There are 5 ways to turn a row about zero (a turn may also mirror it). The second row of each pair is the first, turned, with some noise. The first 45 pairs use one turn. New pairs use 3 turns, one after the other, and a turn may come again.
Known pairs, each followed by its turns in order:
[-44 -19 -39 -20  45 -35  54  48]
[  6  19 -19  63  39 -51  68 -11] | Z_175

[-12 -17 -36  -7  42   0 -16  13]
[ 15 -42 -11  12  28  -9  26 -24] | Z_175

[ 52 -32  -5 -17 -28 -49  26   4]
[ 45   4   1   0  62 -29  27 -36] | Z_352

[-27  53  -1 -44  24  48  48  21]
[-30 -20  -4 -44 -74  13 -13 -51] | Z_352

[ 47 -27   2 -33  -5  -7 -33  29]
[ 36  -7  13  -1  56 -29 -16  18] | Z_641

[ 42 -19  15  -6 -13  30 -23  36]
[-57 -18  12  13   3  32  -7 -28] | Z_91

[ 32 -33 -50  17  -7  11  33  44]
[ -1 -11 -72   3  35 -10  -4 -31] | Z_352

[-37 -44   3 -47 -16  13 -28  27]
[-52  38  -7  -8 -15 -24 -42  20] | Z_53

[ 18 -27 -33 -29  22  16 -25   8]
[-35 -19  15   7  -1 -35  24 -21] | Z_91

[ 10  38   3 -24 -17 -43  -6 -36]
[ 24  31  -2  40 -39 -15 -33  13] | Z_91

[ 36  53  51 -53  23 -23 -26 -27]
[-45  25 -17 -21  77  -2  18  52] | Z_641

[ 45 -50  24   6  33 -49 -20 -18]
[ 12  38  17  49  31 -63  17   9] | Z_352

[  1 -48 -48  -2  16 -31  -7  17]
[ -1  22 -32   1  50 -23 -38  -1] | Z_352

[-19 -29 -19  12  48  -4 -12 -39]
[ 27 -30  27   0   4 -29  32  21] | Z_91

[ -9  49 -26  22 -21  22  48  13]
[-36  27   8  -5 -26  28 -36 -48] | Z_641

[ 53  38   0   0  11 -47  38  -1]
[ -1  18 -45  -2 -45  -9  29  57] | Z_175

[-24 -37  22  32  21  34 -44 -52]
[ 17 -39 -26 -40 -50   0  24  55] | Z_641

[-20  29  27 -12  46  32 -43  39]
[-29 -58   6 -26  25 -23 -57   4] | Z_91

[-34 -47 -15  36 -48 -30  15  26]
[-24  66 -22   5  48  -6 -14 -31] | Z_175

[ 13 -41 -48   2 -27  26  13   9]
[-19   8 -16  -5  -2  10  60 -36] | Z_91

[ -9 -49   4  26 -22 -21  -7  -8]
[-30 -32 -32  16   7 -32  -5  13] | Z_53

[-18  -8  37  19 -37 -33  19  27]
[ 10  69 -16  19  -7  -2 -19  -9] | Z_175

[ 53  23 -20   3 -19   4   4  -4]
[-16   0 -14 -13  23 -21 -41 -20] | Z_641

[-23  -5 -47  49   3   9  16  33]
[-16  -4 -55  -3  13  25   1 -47] | Z_53

[40 18 43  6 23  2 30  4]
[ 18 -15  27 -42  -4  11  45   7] | Z_53

[ 33  31 -30  37 -43  23  20  49]
[ -4 -29 -12 -19 -31   3   4 -82] | Z_53

[  0 -16 -52   8 -51 -26  34 -24]
[ 42 -31 -60   9  -2 -39 -29 -18] | Z_53

[-34 -51 -23  20 -36 -32 -25  -4]
[-30 -20 -52  43   1 -28 -24  14] | Z_53

[  9   9 -31 -13 -43  29 -44  37]
[  6  15  35 -63  17  13  21 -35] | Z_175

[-23  37 -40 -29 -28  17 -17  -8]
[ 20  33  12  26 -13  -6 -39 -37] | Z_53

[ 25  48  22  14 -22   3 -37 -26]
[-16  11 -52 -48  20   8 -11   6] | Z_641

[  0  13  53 -30 -30  -2  35  11]
[  6  23  16 -33 -34 -48  32  11] | Z_53

[  4   1 -16  40  44  22 -26  18]
[ 15 -57  14  -2  27  -2   2 -23] | Z_91

[ 51  44  37  42  24 -43 -28 -48]
[ 60  -5  30  35 -32 -46  20  51] | Z_352

[-50 -48   3  49 -30   8 -32 -39]
[ 47 -17 -48  -2 -77  -2  17  20] | Z_641

[ 47  21 -51  24  50  54  26 -38]
[ 46 -22  50 -31 -16 -23  21 -79] | Z_91

[ 47 -22 -24 -15  -7 -15  22  30]
[-39  12 -23 -10 -30 -12  48 -20] | Z_175

[ -5 -34 -25 -29 -14 -15  38  38]
[-16  11 -20 -39  39  -3   3 -43] | Z_352

[ 14 -26  33 -19  -6 -19  39  24]
[ -5  33  27  20  10 -41  28  -2] | Z_641

[-13  42 -21  28  52   9  19  26]
[ -3  -6 -47 -32 -64 -26 -13  13] | Z_352

[ 46  -8  13  26  -6  26 -37 -39]
[  6 -35  35  21 -47  31   5 -27] | Z_91

[-18  -9 -34  39  47 -41  25   7]
[ -7  -1 -40 -30   6 -60 -13  28] | Z_352

[ 45  53 -17  24  18 -29 -39   0]
[-18 -34 -42 -27  55  21 -10 -22] | Z_641

[-51  11 -34  48  32   3   4 -53]
[  1 -40 -10  26  77  19 -19  41] | Z_175

[ 20 -45 -18  33 -39 -39  -2  -5]
[-47  35 -50 -16  17  -7 -19 -19] | Z_175

New pairs. What belongs after each?
[ -8 -34  30  32 -37  17  11 -14]
[ 38   5  18 -29 -38  -4 -41  -1] | Z_91 Z_641 Z_175

[ 16  24 -53  -2  48 -43 -24   3]
[-11  14 -22 -40  17   3 -25  74] | Z_641 Z_352 Z_352

[-47  19  47 -35  22  15 -12  52]
[ 18   9 -32 -21 -40  -2 -37  71] | Z_352 Z_53 Z_175

[-36 -42 -31 -18 -53  20 -21 -53]
[  3  53  60  18   6 -66  -1  -5] | Z_352 Z_641 Z_641

[-14  53 -16  17 -16  39 -45  29]
[-17  26 -20 -12 -21  65  14  20] | Z_175 Z_175 Z_91

[ -3 -30  19 -44 -44 -31 -28   8]
[ 17   3 -20  15 -72 -31  -5 -15] | Z_91 Z_175 Z_352

[-33 -43   6  -6 -45  38 -14  33]
[-21  16   7 -13 -33 -63  38  24] | Z_91 Z_175 Z_352

[-52 -28 -29  11  45   4  -4  31]
[-15 -11  -5  -8 -29 -39  66 -21] | Z_91 Z_641 Z_641

[-19   4  18 -31 -39 -33 -19  42]
[  0  10 -15  19  34 -50 -46  -7] | Z_91 Z_91 Z_352

[ 20  49 -36 -31 -32  53  -8  38]
[ 22  69   6 -34 -60  15   9  38] | Z_175 Z_352 Z_91

[ 49  49  -2  -6 -15  30 -30 -12]
[ 22   0  28  26 -22 -60  45  20] | Z_175 Z_175 Z_53

[-24 -30  42   0 -23 -32  -4 -34]
[ 39  30   0  21  16 -43 -20   0] | Z_91 Z_53 Z_53

[-36 -47  34  20  24  19 -27 -13]
[-35  -9 -59  -4  20  11  30  -4] | Z_641 Z_641 Z_641

[ 35 -22   4 -42 -37   2  40   4]
[ 7  5  1 29 20 32  7 67] | Z_352 Z_352 Z_91

[  0 -15   7   0 -29  44 -15 -47]
[ 13   4   4 -60 -38   1   7 -15] | Z_175 Z_641 Z_53

[  9  50  45  26 -13 -13  18  10]
[-33 -19 -28 -25 -31  28  37  24] | Z_641 Z_175 Z_53

[ 24 -27  23 -28  35   8 -27 -41]
[ 22 -45  27 -28  43  -8 -21  13] | Z_175 Z_352 Z_91

[ 28 -36 -18  -5  44 -11 -33 -13]
[-24 -66   3   1  16  28  -6   3] | Z_352 Z_91 Z_53

[  3 -53  -6  30 -20 -37   5 -15]
[-35 -44   2  43 -23  24  -8  10] | Z_53 Z_175 Z_641

[-23 -45 -47 -41 -25 -29 -23  46]
[  7 -45  44 -24  13  21 -59 -49] | Z_53 Z_641 Z_53

[ 40   9 -26  -5  15  -6 -11  33]
[ 17   5  38  25  -2 -23  19 -14] | Z_641 Z_641 Z_641

[-51 -15   2 -44 -34   5 -12  28]
[ 41  35 -15   8 -30  -5 -15 -47] | Z_53 Z_175 Z_352

[ 13 -10 -53  42  13   0  29 -17]
[ 12 -28  34 -21   0  18  54 -17] | Z_641 Z_352 Z_641

[ 46 -44  37   9   2  11 -53  51]
[-98  21  -8  -1  14  23  -1 -20] | Z_641 Z_53 Z_91

[ 27 -17   8  20 -36  38  -5   8]
[ 21  28  43 -21  -9   8  20   1] | Z_175 Z_641 Z_175

[-32 -43 -12  -3  44 -32 -20 -18]
[ 45 -14 -23  21  13   7   8 -56] | Z_91 Z_175 Z_53

[-34  13 -38 -51 -35   1 -25 -12]
[ 15 -19  19 -43 -51   8  14  39] | Z_641 Z_53 Z_91

[ 45 -52 -15 -36  -2  11  38  29]
[ 26  72   7  37  -6 -18  16  30] | Z_91 Z_352 Z_641

[-19  41  25   5  41  44   5   5]
[ -8 -39  40  34 -10   6  22 -24] | Z_352 Z_352 Z_175

[-23  11 -13  34  16  36   2 -25]
[ 35  -9 -49 -10   4   3   2   5] | Z_175 Z_352 Z_91

[ 17  21  10  40  35  28 -42  35]
[ 17 -14 -10 -52  -9 -11  55  -2] | Z_53 Z_175 Z_641

[ 52  36 -25  -8  -8 -17  35 -37]
[15 25 47 12 -4 61 13 17] | Z_91 Z_53 Z_91

[-26   0  52 -53  45 -27 -14 -51]
[ 82 -19  30 -31   8  37  26   0] | Z_91 Z_641 Z_53

[-46  -9  29 -29  51 -32 -34   3]
[-18 -26 -63 -12  24 -45   5 -29] | Z_175 Z_641 Z_175

[-44  45 -46 -34  30  53 -32 -47]
[  2 -60  -7 -77  22  30 -34 -43] | Z_352 Z_352 Z_91

[-42   1 -31  -4  -5  24 -12 -32]
[-29  25 -30 -23 -26  24  12 -20] | Z_175 Z_53 Z_352

[-27  49  47 -30  24 -41 -33 -51]
[ 15  -4 -38 -45 -22  27 -30 -78] | Z_53 Z_175 Z_91

[ 19  52  12  -3  42 -53  11  53]
[-23  75  16 -30 -18  29  47   6] | Z_53 Z_175 Z_641

[ -4 -38   6  27 -50  39  46  24]
[-28 -37   9   1 -40  55 -13 -42] | Z_53 Z_53 Z_53

[-12  36  37 -37 -27  21  32   5]
[ 21   3 -29 -10  -8 -63  25   5] | Z_175 Z_53 Z_53

[  5 -32 -22   7  13 -25 -31  -4]
[  4 -20  32  27 -30 -12   4   9] | Z_53 Z_91 Z_641

[-17 -17  -4  -6  42  -8  12 -17]
[ 26 -19  20 -17  -9 -19   3 -13] | Z_91 Z_352 Z_352

[  8 -12  54 -12  20 -42 -11 -31]
[ 54  37 -28   8  16   1  25   8] | Z_352 Z_641 Z_53

[ 38 -37   8   8 -20  11   7  42]
[-28  19 -44 -28 -17  25  -1  11] | Z_91 Z_641 Z_91

[-14 -23  30 -48  27   4 -42 -48]
[ 34 -24  52  -3  19 -13  48  34] | Z_641 Z_641 Z_53

[ 40   2  45  26  22 -23 -47 -14]
[ 47  21 -11   5 -22  38  52  34] | Z_641 Z_91 Z_53

[-38   9 -40   6 -12  19 -52  39]
[-15 -10  41 -59  40  35  -2 -18] | Z_352 Z_352 Z_175

[ 47 -35  18  12 -11  19  53  29]
[ 15  13 -38 -75   4 -13   9 -13] | Z_641 Z_175 Z_175

[  3  16  -4  51 -51 -53  10  47]
[ 78 -19   1  38  47 -24  10  10] | Z_53 Z_175 Z_175

